There are 3 ways to turn a row about zero (a turn may also mirror it). The second row of each pair is the first, turned, with some noise. The first 27 pairs use one turn. New pairs use 2 turns, one after the other, and a turn may come again.
In the rows, zero is written as 128.
Known pairs, each followed by its turns in order:
[116 125 117 117 128 144  90 154]
[118 130 124 137 131 110 163 159]
z_917

[127 115 132 139 127 128  96 175]
[ 99 138  97 124 107 103 140 146]
z_516

[197 151 134 126 126 143 133 107]
[175 145 127 169 144 125 162 113]
z_516

[126  81  48 129 141 136 107 127]
[113 180 178 152 139 149 139 181]
z_917

[ 48 147  99 145 136 155 154 128]
[189 189 110 103 125 134 163 130]
z_917

[ 90  94 144  94  91 130 112  84]
[ 83 107 102  69 108 146 117 142]
z_78

[125 101 161 112 124 125  92 131]
[ 96  95 136 107 118 124 157 139]
z_917

[148 106  82 127 108 146 154 169]
[162 100  86 129 121 122 125 176]
z_516

[143 132 166 114 207 104 110 132]
[123 201 137  85 142 129 165 112]
z_516

[200 123 100 141 140 122 117 136]
[105 108 145 185 137 142  90 150]
z_917

[121 112 131 200 140 155 134 164]
[110  86  70 103 121 114 155 103]
z_516

[159  98 146 102 110 102  95 119]
[ 72  99 152 122 123 115 127 128]
z_917

[103 158 156 118 154 133 153 178]
[167 109  84 107 172 118 137 129]
z_917

[127 138 165 145 130 131 208 147]
[107  75 146 179 162 114 154 128]
z_78

[ 96 123 126 138 135 112  49 183]
[ 58 164  95 123  75 114 123 142]
z_516

[122 140 138 110 125 141 113 126]
[130 143 142 139 111 114 120 120]
z_516

[133 127 122 105 125 166 208 186]
[188 100  99  94 153  67 100 153]
z_516

[144 133 152 143 149 164 127 157]
[128 143 163 165 129 145 142 149]
z_78

[145 155 116 131 122 126 140 108]
[134 138 128 151 122 127 109 102]
z_917

[150 105 161 127 104 114 189 131]
[ 78  88 126 166 144  96 118 130]
z_78

[137 169 174  75 151 123 180 118]
[104  74 122 176 100 155 154  82]
z_78

[169  87 176  90 135 117 180  98]
[ 68  76 135 164  86 102  95 120]
z_78

[146 162 196 119  52  98 131 130]
[ 64 128  82 160 175 171  98 108]
z_78

[165 147 195 124 185  99 116 134]
[117 197 138 114 163 106 176  98]
z_516

[164 189 137 127 119 127 125 157]
[140 154 107 183 142 157 137 108]
z_78

[130 129 154 178 138 101 126 146]
[164  94 131 113 110 121 100 149]
z_917

[127 137 142 132 143 168 133 119]
[137 116 141 142 114 152 139 155]
z_78

New pairs. What belongs after each?
[138 125 121 137  79 102 148 134]
[109 125  97  91 112 136 150 134]
z_516 z_516

[109  78 156 128 167 134  93 138]
[ 69 113 155 150 116 107 166 134]
z_917 z_78

[155 106 112 135 114  82 129  87]
[157 116  88 125 133 175 139 150]
z_516 z_917

[124 135 156 112 117 109 208 133]
[157 145 117 103  53 147 122 121]
z_917 z_78

[112 112 173 173 124  69 145 126]
[126 125 187  91  88 153  97 114]
z_78 z_78

[208 105 110 107 136  91  68 132]
[157  93  57 132 168  92  91  92]
z_516 z_516

[115 132 136  76 122 141 158 106]
[126  75 145 121 121 135 107 156]
z_78 z_516

[128 128  89 107 111 114  69 162]
[144 169 101 121 186 140 155 141]
z_516 z_78

[ 97  69 121 139 191 105 142 140]
[ 90 151  93 113 195 132 166 108]
z_516 z_917

[134 208 117 131  95 125 132 115]
[159 112 169 172  75 131 136 142]
z_516 z_917

[125 133 144 149 170  67 121 117]
[168 140 111 140 159 140 174  94]
z_516 z_917

[146 164  87 124 119 140 138 122]
[121 125 137 177 101 137 120 148]
z_516 z_917

[133 104 190 137 159 107 128 130]
[ 75 133 146 109  81 106 124 144]
z_917 z_78

[101 139 110 137 137 146 113 146]
[126 148  95 102 123 133 126 135]
z_516 z_78

[118 134 121  68 135 165 118 136]
[153 110 120  81 152 149 100 109]
z_917 z_516

[164 155 135 187 128 171  86  87]
[132 171 140 133  70 177  94  87]
z_516 z_917

[132 118 120 202 122 140 143 163]
[142 116 119  88 107  66 146 138]
z_516 z_78

[174 173 161 108 128 123 164 135]
[113  72 108 124 115 166 150  93]
z_78 z_516

[104  98 208 149 123 127 156 132]
[150  98 130  65 126 155 182 147]
z_78 z_917

[139 102 123 128 134 112 128 113]
[113 119 141 141 128 125 152 136]
z_516 z_78

[147 123  98  66 127 146 122 160]
[133  96 124 155 171 142  76 125]
z_78 z_516

[130 111 103 126 139 126 144 124]
[137 127 142 139 122 156 139 134]
z_917 z_78

[139 122  94  86 123 150 127  80]
[101  85  91 142  96 142 112 136]
z_516 z_917

[138 114 116 180 124  78 167 120]
[141 145 169 113 108 111  72  94]
z_78 z_78

[153 187 115 114 161 186 124 112]
[164  69  82 167 134 104 153 126]
z_78 z_516

[ 66 133 131 123 121 133 146 123]
[134 113  85 157 101 126 141 101]
z_917 z_78

[ 66  80 143 137 117 115 135 147]
[108 137 137  66 157 108 166 146]
z_516 z_917

[115 116 147 158 178 127 109 101]
[150 104 146 134 139  88 170 138]
z_917 z_516

[127 138 118 117 129 122 110 122]
[142 122 134 116 126 124 113 120]
z_917 z_917

[114 111 177  95 140 147 152 143]
[172 125 155  93 104 142 114 149]
z_917 z_516

[137 128 107 138 137 104 147 129]
[114 153 122 139 118 124 147 110]
z_917 z_516

[139 166 126 207 162 121 121 128]
[125  49 132 176 124 155 115 146]
z_78 z_917

[166  98 104 117 197 124 127 121]
[155  75 108 119 119 179 151 148]
z_917 z_917

